The rows of a group lie close to one hidden flat surface of 9 dimensions, which passes through zero. Surfaces can cross.
Known rows, each followed by its group:
-9, -7, -14, -2, -6, -3, 7, -5, -9, 0, 4, -5, -9, -4, -7 | Z_315
4, -4, 8, -2, 5, -5, -5, 14, 7, -6, -3, -4, 10, 8, -3 | Z_777
3, 8, -3, 0, -3, 14, -2, -25, -7, 9, -20, -7, 11, -7, -1 | Z_315
10, 10, 12, 13, 11, 1, 3, -27, -12, 6, 0, -2, -11, -2, 5 | Z_777
4, 11, -9, -17, -13, -12, -8, 11, 1, -4, -5, 14, 5, -17, 1 | Z_315
15, -3, 3, 1, 0, 1, 1, 5, -8, 15, 4, 17, -1, 2, 11 | Z_777
7, -3, -9, -16, -8, -5, 2, -12, -25, 16, -9, 10, 8, -4, 11 | Z_668
20, -17, -3, 1, -2, -6, 7, 10, -4, -4, 0, -3, 13, 2, 1 | Z_668
1, -9, -5, 15, 6, 0, -1, -9, -2, -2, -6, -8, 0, 21, -5 | Z_315
-10, 12, 9, 0, -9, -5, -3, -12, 9, -14, 4, 20, -16, 5, 1 | Z_555
20, 1, -15, 8, -4, -5, -3, -22, -9, -3, 2, 12, 0, 6, 14 | Z_668
3, -1, -22, 3, -14, -13, -17, -3, -13, -2, -4, 12, -4, 13, 4 | Z_668
-9, 11, 6, -5, -10, 14, -7, -3, 2, 7, -4, 7, 2, -13, 2 | Z_777
1, -5, -8, 4, -12, -6, 0, 7, 2, -7, -5, 8, 1, -4, 4 | Z_555
-9, 8, 10, -8, 9, -5, 12, -1, 3, 5, 0, 2, -7, -8, 9 | Z_777
3, 0, 9, 22, -9, 10, 3, 2, 9, -6, 3, -6, -12, -4, -1 | Z_555
-10, -7, 3, 3, 23, -1, 12, 23, 11, 9, -9, -2, 0, -14, -20 | Z_315
23, -7, -4, 16, 5, -11, 3, -4, -4, -8, -1, -5, -1, 14, 2 | Z_777
-4, 16, 19, -13, -6, 1, -12, 0, 5, -4, 3, 33, -3, -8, 4 | Z_555
-7, -4, 5, 3, -8, 3, -5, -18, -18, -7, 3, 0, -3, -3, -5 | Z_315
10, -8, 6, 8, 14, -7, 8, 1, -3, 1, 5, 13, -2, -1, 6 | Z_315
-9, -8, 8, 3, 7, -3, 6, 11, -1, 4, 5, 8, -8, -1, -2 | Z_668
4, 9, 10, -8, -2, 6, -9, -2, -11, 16, -4, 2, 5, -2, 9 | Z_668
-3, 7, 8, 0, -2, 7, -1, -7, 4, -1, 5, 2, -9, 1, -5 | Z_555
-13, 2, -5, -14, 5, -16, 15, 3, -9, 9, 11, -1, -19, -3, 1 | Z_668
1, -1, -1, 14, -5, -3, 1, -2, 6, -10, -7, -9, -2, 6, 2 | Z_555
4, -6, 1, 1, -2, -7, -5, 12, -4, 0, 0, 8, 3, 6, 3 | Z_668
1, -2, 4, 4, 15, -1, -6, -19, -13, -3, 3, -10, 0, 10, -10 | Z_777
-18, 9, -4, -10, -1, 11, 3, -11, -4, 12, -4, -14, -4, -6, -6 | Z_668
-18, -8, -9, 9, -27, 4, 2, 21, 16, -14, -4, -10, -8, -5, -14 | Z_555
-7, 3, -14, 8, -17, 12, 9, -6, 1, 10, -5, -10, -13, -9, -4 | Z_777
23, -5, -4, 28, -19, 3, -6, 5, -2, -13, 10, -1, -11, -6, -3 | Z_315
-21, 0, 0, 6, -1, 0, 13, 0, 6, -1, -7, -7, -9, -10, 2 | Z_555
8, 7, 0, 4, -4, 6, -16, -3, 5, -6, -4, -1, 9, 7, 4 | Z_668
20, -3, -8, 7, -24, -1, -7, 16, 5, -15, 16, 0, -2, 2, 9 | Z_315
-7, 6, -10, -11, -5, 1, 5, 8, 4, 6, -3, -4, -2, -16, -6 | Z_315
0, -4, -8, -1, -2, -4, 11, 3, 0, 5, 5, 4, -7, -2, 7 | Z_777
23, -4, -2, 8, 2, -3, -1, -5, -4, -2, 0, 1, 5, 7, 5 | Z_777
13, -6, -4, -3, -7, -1, -12, 14, 0, -4, 7, 12, 6, 5, -5 | Z_555
-7, -6, 2, 13, 5, -9, -6, 7, 6, -11, -10, 6, 3, 5, 0 | Z_555

New rows. What belongs after each?
-14, 2, 1, -31, -1, 6, 4, 14, 1, 13, 8, 0, 5, -10, -6 | Z_555
11, -8, -10, -13, -18, -2, -16, 19, 7, -15, 13, 1, 4, 20, -17 | Z_555
1, -7, -1, 0, 1, -4, 3, 6, 2, -4, 0, 5, 2, 1, -1 | Z_668
-15, -5, 7, 0, -7, -2, -10, 31, 7, 0, 0, 11, -2, -1, -3 | Z_777
-3, -9, -4, -9, 4, 0, 7, 4, 4, -4, -1, 1, 12, -1, -1 | Z_668
-15, -10, -28, 14, -28, 23, -15, -9, -11, -1, 12, 8, -10, -8, -14 | Z_777
4, 5, -7, -3, 1, 1, 2, -8, 3, 7, -6, -2, 2, 7, 7 | Z_315
-15, 11, 20, 1, 2, 10, -10, 0, -8, 15, -2, 10, -9, -8, -1 | Z_777
-10, 0, -6, -1, 4, -8, 4, -4, 4, -1, 16, -6, -14, 29, 10 | Z_315
8, 4, 5, 14, 4, 9, 6, -17, -1, 0, 8, 0, -8, -6, 5 | Z_777
-12, -7, -6, 1, 4, -5, -12, 9, 5, -11, -10, -13, 9, 16, -16 | Z_555
2, -1, 18, 13, 4, 3, 16, 7, 14, -4, 3, -15, -3, -1, 13 | Z_555
-3, -2, 2, 15, -3, 13, 7, 0, -2, 12, 3, -9, -14, -3, -6 | Z_777
-3, 0, 1, 3, -3, -8, -7, 3, -12, 6, -2, 13, -8, 3, 2 | Z_777
-12, 2, 4, 0, -1, -7, -8, 6, -2, -7, 4, 5, -11, -1, -9 | Z_315
4, 15, -5, -8, -9, -5, -6, 0, 6, -11, -3, -21, -3, -2, -9 | Z_668
-2, 0, -14, -6, 0, -6, -4, 14, 11, -8, 12, -21, -2, 16, -4 | Z_668
-4, 2, 5, -2, 4, 4, 4, 2, 14, -9, -1, -12, 6, -3, -4 | Z_777
21, -9, -8, -3, -8, 4, 5, 4, 15, -23, -7, -30, 22, -3, -15 | Z_668
-8, 1, -10, -24, -3, 0, 9, 1, 1, 8, 0, -3, 8, -6, 5 | Z_315
-1, 3, -18, 8, -4, 2, 7, -14, -2, 6, 1, -12, -14, 8, -1 | Z_315
6, 8, -4, -4, -12, 7, -18, -10, -4, -3, -12, 0, 14, -1, -4 | Z_777
15, 19, 16, -7, 5, -14, 6, -8, 7, -3, -13, 11, 5, -7, 23 | Z_777
12, 1, -9, -5, -15, 8, -4, -2, -2, 1, 4, -15, 1, 4, -8 | Z_555
-8, 11, -17, -3, -4, -1, 0, -20, 4, -7, -3, -5, -6, -2, -5 | Z_668
15, 5, -13, 2, 3, -4, -11, -12, 14, -18, 3, 12, 14, 14, 14 | Z_668
15, -12, -17, 4, -19, -14, -8, 6, -10, -17, 7, 10, 0, 1, 1 | Z_315
-22, -3, -7, -16, 3, 1, -11, 10, -4, 12, 1, 7, 8, 14, 5 | Z_668
6, -8, 0, 7, -1, 4, -7, 1, 1, -2, -3, 10, 10, 6, 5 | Z_668
14, -7, 8, -8, 3, 9, -13, 14, -7, 13, 4, 10, 16, 9, -1 | Z_777
-21, -5, 2, -6, 4, 1, -9, 7, 9, -18, 12, 6, 7, -4, -6 | Z_777
-22, -11, -1, 5, -1, 6, 0, 15, 8, -9, 16, 3, -8, -4, -8 | Z_777
3, 1, 1, -7, -14, -12, -10, 7, 9, -19, 5, 19, -3, 13, 0 | Z_555
-10, 9, 15, 15, 5, -5, 14, -16, 13, -11, -6, -9, -12, 5, 14 | Z_555
-11, 7, -17, -5, -2, -17, 4, -3, 7, -13, 5, -3, -17, 1, -7 | Z_668
-4, 10, 11, 1, 6, -5, 11, -20, 1, -2, 11, 16, -19, 4, 10 | Z_555
5, -3, -9, -9, -4, -5, -4, -14, -10, -3, -8, 5, 13, 10, 9 | Z_315
-4, 8, 12, -12, 8, -8, -1, 4, 2, 2, -8, -1, 5, 1, 2 | Z_777
0, 9, -3, -15, -5, 5, 6, -8, 10, -4, 6, 15, 9, -16, 17 | Z_777
-4, 6, 2, -5, -7, 13, 0, 1, -1, 16, -4, 0, -1, -8, -1 | Z_777
-5, 4, -6, -5, 12, -6, 11, 5, 7, 10, 2, 2, -9, 1, 2 | Z_315
-3, -1, -4, 13, -8, 9, -11, -10, 6, -22, 10, 6, 2, -7, -1 | Z_777
-4, 0, -14, -3, -14, -3, 9, -11, -2, -4, 4, -3, -12, 2, -1 | Z_555
-18, -8, 7, 9, -6, -2, -11, 22, 5, -7, -10, 8, -3, -1, -19 | Z_668
-8, -6, -4, 12, 3, 8, -1, -1, -6, 7, 8, 7, -14, -5, -15 | Z_555
15, -11, -15, 0, 0, 4, 5, -5, -1, 2, 7, -13, 11, 11, 6 | Z_668
-12, 0, -15, -3, -22, 2, -9, 9, 0, -1, -2, 15, -3, -7, 1 | Z_777
-6, 8, 9, -3, 6, 9, -2, -9, 1, 3, 4, -9, -5, 6, -10 | Z_555
